All rows are made from the same 15 directions, up to rounding. Whole rows:
1.16 0.37 0.65 -0.38 0.78 0.27 0.18 0.22 0.27 1.23 0.26 1.40 1.02 0.47
 1.44 -0.65 0.62 1.06 -0.12 -1.52 2.02 -0.58 0.09 0.21 1.52 3.13 0.07
 1.61

0.61 0.30 -0.90 0.23 -3.13 -0.43 1.64 2.19 0.47 0.87 -0.51 2.67 -1.08
 -1.10 1.30 1.02 1.89 -2.37 -2.45 -4.85 0.61 -1.79 -1.92 -0.58 -1.12
 -1.41 0.29 3.06

0.03 0.93 -0.17 3.64 -0.97 0.82 -0.21 2.95 -2.14 -0.43 0.23 0.63 2.08
 2.78 -0.54 -1.90 -0.37 -0.24 0.12 2.70 0.45 -1.92 1.38 0.45 -1.20 -0.12
 -0.04 -0.50

-1.29 0.48 1.96 0.73 0.77 -0.54 -1.05 -4.21 2.43 2.22 2.04 0.76 -0.63
 -1.04 1.72 -1.93 1.12 0.65 -2.51 0.04 -0.68 -0.07 0.55 2.35 3.65 0.85
 -0.99 1.73

0.24 -0.91 -0.90 0.73 0.45 -0.69 -0.16 -1.27 0.10 1.17 -0.05 -0.66 -1.23
 -0.59 1.22 1.59 -0.98 -0.29 -0.15 0.38 0.86 0.61 -0.69 0.01 0.47 -0.20
 -0.60 0.01

-1.84 0.92 0.58 -2.57 -0.25 1.71 0.42 1.04 1.52 1.73 0.04 0.56 -1.15
 1.48 2.99 -0.43 -1.25 0.60 0.76 -2.07 3.59 2.11 2.90 -2.06 -1.41 1.41
 0.94 1.16

0.65 -1.40 -0.38 -4.73 2.47 -0.56 1.05 -1.39 0.57 0.40 -1.31 -1.42 -1.75
 0.76 -1.70 0.69 -2.83 -0.81 0.98 1.53 1.29 0.10 -1.56 -1.81 -1.67 0.12
 -0.01 0.23

2.37 -0.95 2.22 0.66 0.67 0.02 -0.68 -0.39 -0.63 -0.01 -0.37 -0.13 -0.32
 -0.65 -1.87 1.55 -1.67 -0.73 0.80 1.17 -1.61 -2.70 -3.66 1.32 -0.08
 -2.22 -2.21 -0.73

-0.54 -1.76 1.03 -2.37 -1.28 0.31 -0.29 -1.58 -2.72 0.91 0.17 -2.46 2.84
 -0.71 -0.93 4.64 -5.22 0.76 1.05 -0.15 1.26 0.17 -1.95 -1.86 -2.38 1.49
 -0.02 -0.14

-2.87 1.55 -0.47 2.69 -3.21 1.43 -0.49 0.20 0.18 0.57 1.89 -0.73 1.88
 -2.16 1.36 1.62 2.60 0.80 -1.49 -0.90 -1.88 0.77 0.92 2.27 1.55 -1.14
 0.26 -0.30

1.27 -0.17 -1.52 3.04 -2.52 -1.20 1.28 2.09 -1.04 -2.33 -1.38 1.75 -0.95
 0.68 -0.37 -1.10 1.93 -0.11 -0.27 -0.31 0.14 0.88 1.38 -2.56 -1.68 0.01
 3.02 -1.20

0.01 -0.16 4.08 -3.12 2.38 0.58 -0.53 -2.99 3.32 -1.51 -0.12 0.67 0.91
 1.93 -1.82 -4.67 1.00 0.87 -2.52 1.48 -1.99 -0.52 2.82 0.58 1.74 1.91
 0.28 1.64

2.99 1.54 3.01 0.87 -1.95 -1.22 1.48 1.59 -0.07 -0.29 -0.74 4.62 -2.95
 -1.50 1.76 0.25 1.73 1.44 2.27 -5.12 0.20 0.24 -0.74 -1.91 -1.65 0.70
 1.56 -1.07

-1.46 2.86 0.45 -0.86 1.99 2.17 0.98 0.59 -1.54 -1.68 -0.01 -1.47 -1.46
 1.18 0.08 -0.55 0.42 0.79 2.29 -0.25 0.08 0.78 -0.18 -0.20 -0.18 0.32
 -0.56 -0.19

-0.54 2.17 2.96 -1.42 0.02 1.14 2.55 0.75 0.21 -3.12 -1.37 -1.08 -0.68
 2.82 -0.86 -1.82 -1.32 -0.78 1.02 1.22 -0.33 -0.46 1.28 -1.10 -0.99
 -1.88 -0.16 0.82

1.89 -0.47 -0.89 -3.56 4.25 1.14 -1.08 1.42 1.35 -0.87 -0.42 -1.24 2.50
 0.00 -2.26 -1.27 1.56 1.34 2.47 1.50 -0.10 -0.28 -0.52 2.00 3.16 1.78
 -0.77 -1.08

-1.42 -0.70 -2.16 0.36 -1.82 1.40 -0.24 1.79 2.46 1.57 -0.16 -1.35 0.82
 -0.82 2.09 3.21 0.99 0.11 -0.93 0.96 0.03 1.97 2.78 1.06 -0.28 -1.61
 0.48 -1.18

-2.89 0.48 -1.72 -1.22 -0.51 -0.45 -1.73 0.56 -1.30 0.28 1.31 1.11 0.83
 -1.09 -1.01 -0.26 1.73 0.61 -0.92 -1.58 -3.31 1.15 2.29 0.03 -4.10 0.78
 0.98 -1.76

-2.30 2.42 0.31 0.29 1.72 3.53 -0.21 -0.23 1.10 1.93 1.28 -0.76 -2.59
 0.63 1.05 -0.56 1.66 0.65 -0.05 1.45 0.29 -0.10 -0.40 1.89 1.07 -0.60
 -0.96 0.24

The start of a row, then its end:
2.45 -2.51 0.30 -0.19 1.06 0.58 -1.31 -0.68 2.44 -2.26 -1.51 -0.31 -0.51
 -0.97 -1.60 -0.13 2.12 0.07 -1.04 -0.01 -1.54 0.62 -0.51 0.11
2.47 -0.58 0.36 -0.55
-0.91 -0.27 1.04 -1.13 -0.49 0.64 -0.60 0.33 0.46 -2.13 -0.72 -1.04 0.09
 0.08 0.73 0.40 -1.11 -0.06 0.91 -1.95 -0.25 2.18 2.03 -1.32
-0.57 -1.01 -0.13 -0.30
-1.98 1.19 -0.34 3.93 -1.72 0.59 -1.05 0.58 -0.94 0.43 1.79 1.32 0.08
 1.27 -0.04 -4.27 0.85 -1.59 -1.96 0.25 0.72 -1.92 -0.23 0.73
1.31 -1.37 -0.29 1.89
-2.04 4.49 2.04 1.37 -1.93 -1.16 3.50 0.01 -2.27 1.45 1.61 0.00 0.90
 0.81 1.19 0.31 -1.70 -0.51 0.78 1.47 -0.59 -2.69 -0.61 1.96
-1.20 -1.45 -1.50 1.06
0.09 0.31 -1.70 2.27 1.62 -0.48 1.53 -3.04 -2.86 -0.53 0.19 -2.24 0.82
 1.04 -0.97 0.50 0.27 0.93 -1.49 3.70 0.29 -0.66 -1.60 0.35
1.84 3.28 0.49 0.91
-2.29 -1.08 -1.81 -1.90 -0.99 1.02 -0.99 1.40 -0.67 1.41 0.10 1.33 -0.27
 2.03 -1.99 -1.30 -0.53 -0.23 -1.91 1.27 0.21 0.27 2.43 -2.78
-6.20 1.20 2.78 -0.82
0.71 -3.13 1.67 -1.20 -2.46 0.37 -1.53 0.39 2.29 0.29 -1.05 1.39 -0.28
 -0.17 -0.57 0.67 -1.58 -1.86 -2.50 -1.85 -0.29 -0.53 0.39 -1.66
-2.34 -2.31 0.28 0.92
0.46 2.36 1.09 0.44 0.80 1.52 0.64 2.53 -2.70 -0.99 -0.32 1.96 -0.03
 1.87 0.48 -0.61 1.20 0.59 0.43 -2.69 -0.16 -1.42 0.16 -0.50
-2.59 2.29 -0.37 0.99
1.75 -2.30 0.61 -0.70 -0.05 3.16 -2.34 1.89 0.03 -0.14 -0.90 -1.22 1.13
 -1.47 -0.64 4.40 -0.76 0.22 0.89 -1.87 -0.15 -0.32 -2.55 0.32
-0.14 -0.99 -1.38 -0.83
1.87 -1.53 -0.95 -1.21 1.16 -1.98 1.95 0.24 3.30 0.17 -2.28 1.03 0.24
 2.81 0.95 -0.97 0.74 -0.53 -2.97 3.16 0.12 0.28 4.92 -0.39
-1.29 1.58 1.26 0.77
2.71 -0.35 3.07 -0.46 0.88 0.98 -1.63 0.56 2.09 2.51 0.49 4.33 -0.95
 -0.28 0.33 -1.80 1.74 1.63 -0.09 -1.89 0.60 -1.68 -0.64 0.55
0.36 2.22 0.28 0.02
-0.04 -0.10 1.44 0.29 -2.79 1.29 -0.12 0.03 -0.72 -0.96 0.36 -0.01 1.72
 -1.33 -1.94 1.03 0.81 2.68 0.99 0.22 -0.69 1.10 -0.13 -1.43
-0.51 1.34 3.16 -2.44
-1.14 -0.69 4.59 -3.05 -0.74 0.09 -1.44 -3.83 3.14 2.24 1.98 -0.17 0.73
 -1.59 -2.77 -1.43 -2.07 2.54 1.30 4.02 -1.43 0.45 0.33 0.59
0.68 -0.62 1.48 -3.07
-0.81 -0.85 0.30 -1.32 1.05 0.16 -0.66 -1.06 0.67 2.47 0.16 0.28 -1.18
 1.06 0.36 0.66 -1.83 -0.52 -1.44 1.51 -0.03 -0.50 0.84 -0.02
-2.81 0.07 -0.74 0.24
-1.41 -0.50 -1.25 -1.38 -2.87 3.28 -0.41 1.53 0.06 0.75 0.69 -0.97 2.25
 -1.89 -3.29 2.59 2.29 1.65 -0.70 1.12 -1.31 0.00 -1.45 -0.11
-1.43 0.22 3.08 -2.03
-1.31 -1.00 -0.88 -0.52 -0.84 0.37 -0.42 -0.60 -1.05 0.87 -0.05 0.07
 -0.12 0.42 1.25 1.48 -1.25 -0.86 -2.31 -2.44 1.15 0.42 0.31 -1.70
-2.22 1.29 0.12 2.15
0.64 1.16 0.75 1.13 -1.18 0.96 2.51 0.06 0.17 0.82 -0.69 0.33 -0.96 0.38
 0.81 2.72 1.42 1.34 -1.08 1.57 -0.53 -0.26 0.36 -0.02
-1.59 1.01 1.46 -0.50
1.22 -2.56 3.25 1.03 -1.19 -0.46 -4.18 0.87 0.69 2.48 0.94 2.28 1.42
 -0.65 -0.69 0.44 -3.35 -0.57 0.35 0.47 -1.77 -2.13 0.19 1.38
-2.70 -2.77 -2.26 -2.23
1.86 -1.38 2.24 2.42 -1.37 0.46 -1.85 -0.31 -0.10 -1.22 -0.06 2.34 0.48
 0.37 1.32 -2.63 0.03 1.24 -0.09 -3.72 3.07 0.96 0.51 -2.56
2.62 2.86 1.54 1.34
0.14 2.73 2.63 -1.60 0.64 1.20 1.26 2.61 0.48 -2.11 -0.62 0.85 2.11 1.71
 0.36 -1.22 1.59 0.86 0.75 -1.15 -1.92 -0.68 3.06 1.22
-0.82 0.69 -0.66 0.35
1.10 -0.54 1.12 0.12 -0.32 -1.24 -0.27 -0.38 -1.73 -1.67 -0.15 0.84 0.91
 0.36 -1.37 -1.92 -1.31 -0.60 0.39 -1.58 0.51 -1.08 -1.43 -1.39
0.28 0.64 0.02 1.07
0.17 0.66 -1.10 0.17 0.72 0.91 -1.26 2.60 1.24 0.69 0.25 1.12 -2.36
 -0.87 1.16 -1.07 1.47 0.32 2.98 -1.49 1.24 1.43 0.11 0.14
0.67 -1.47 -0.07 -1.95
-2.99 2.05 1.36 -2.50 0.51 2.89 -0.81 -0.34 -0.59 1.89 1.53 0.82 -3.94
 -0.44 -0.41 -0.65 -0.29 -0.52 0.53 -2.86 0.17 -0.63 -2.81 -0.71
-2.58 -1.30 -0.73 0.90
-3.46 4.63 -0.37 2.34 -1.42 2.41 2.71 0.94 -0.63 -0.90 0.44 -0.27 -1.04
 0.87 3.80 1.02 4.07 0.41 -2.47 -2.49 -1.23 1.05 2.81 1.11
-0.35 0.56 0.09 2.30
-2.79 2.33 1.98 -1.03 -3.87 0.71 2.41 0.37 1.25 -1.07 -0.04 0.07 0.42
 0.07 3.83 0.44 -0.06 -0.39 -1.07 -5.09 1.46 2.08 3.07 -1.66
0.16 -0.40 0.89 3.21
-1.74 0.49 -2.69 -1.49 1.12 2.84 -0.06 1.43 0.30 0.45 -0.03 -1.33 -1.20
 0.47 -0.72 0.22 1.71 -0.50 -0.51 0.41 0.64 0.29 -0.76 0.06
-0.42 -0.33 0.33 0.45
3.14 0.57 3.01 -0.93 2.35 0.91 1.67 -1.25 0.82 -2.13 -2.12 0.60 -2.63
 -0.07 0.09 2.02 2.20 1.51 -0.19 -1.26 -2.27 -0.02 -0.87 -0.10
-0.13 1.56 -0.20 -0.03
-1.23 1.16 -0.07 1.93 -1.79 0.42 0.43 0.41 -1.01 -1.07 0.68 -2.71 2.21
 -1.50 0.70 2.44 -0.56 -0.67 0.87 -0.12 -1.02 -0.21 -1.23 2.19
2.43 -2.86 -1.92 0.11
-0.20 0.96 1.87 -2.29 0.06 0.61 1.65 -1.58 2.14 -0.69 -0.29 -0.42 0.61
 -0.26 0.95 0.09 1.39 1.53 -0.68 -1.02 0.02 1.26 1.47 -0.03
2.04 1.98 1.07 1.28
-0.72 1.38 2.39 -2.43 -0.49 -0.62 3.25 -1.96 2.04 -0.50 -1.15 1.36 -3.12
 1.60 1.05 -1.27 0.33 -0.71 -2.53 -1.10 -0.20 0.30 1.91 -2.02
-2.05 0.33 1.34 2.59
2.04 -0.63 -0.85 -1.21 1.15 -0.63 -0.05 -1.81 -0.64 1.29 0.67 -0.13
 -1.00 -3.69 -1.89 2.03 1.23 1.51 2.06 -0.70 0.12 -0.39 -5.68 0.54
2.44 1.28 0.55 -1.37
0.99 0.38 -1.24 0.98 0.54 -4.63 2.30 -1.44 -0.11 1.66 -0.21 1.64 -1.52
 0.47 1.71 -0.54 -0.64 -1.14 -0.92 1.32 0.14 -0.73 0.84 0.30
-1.03 0.38 -0.35 0.64
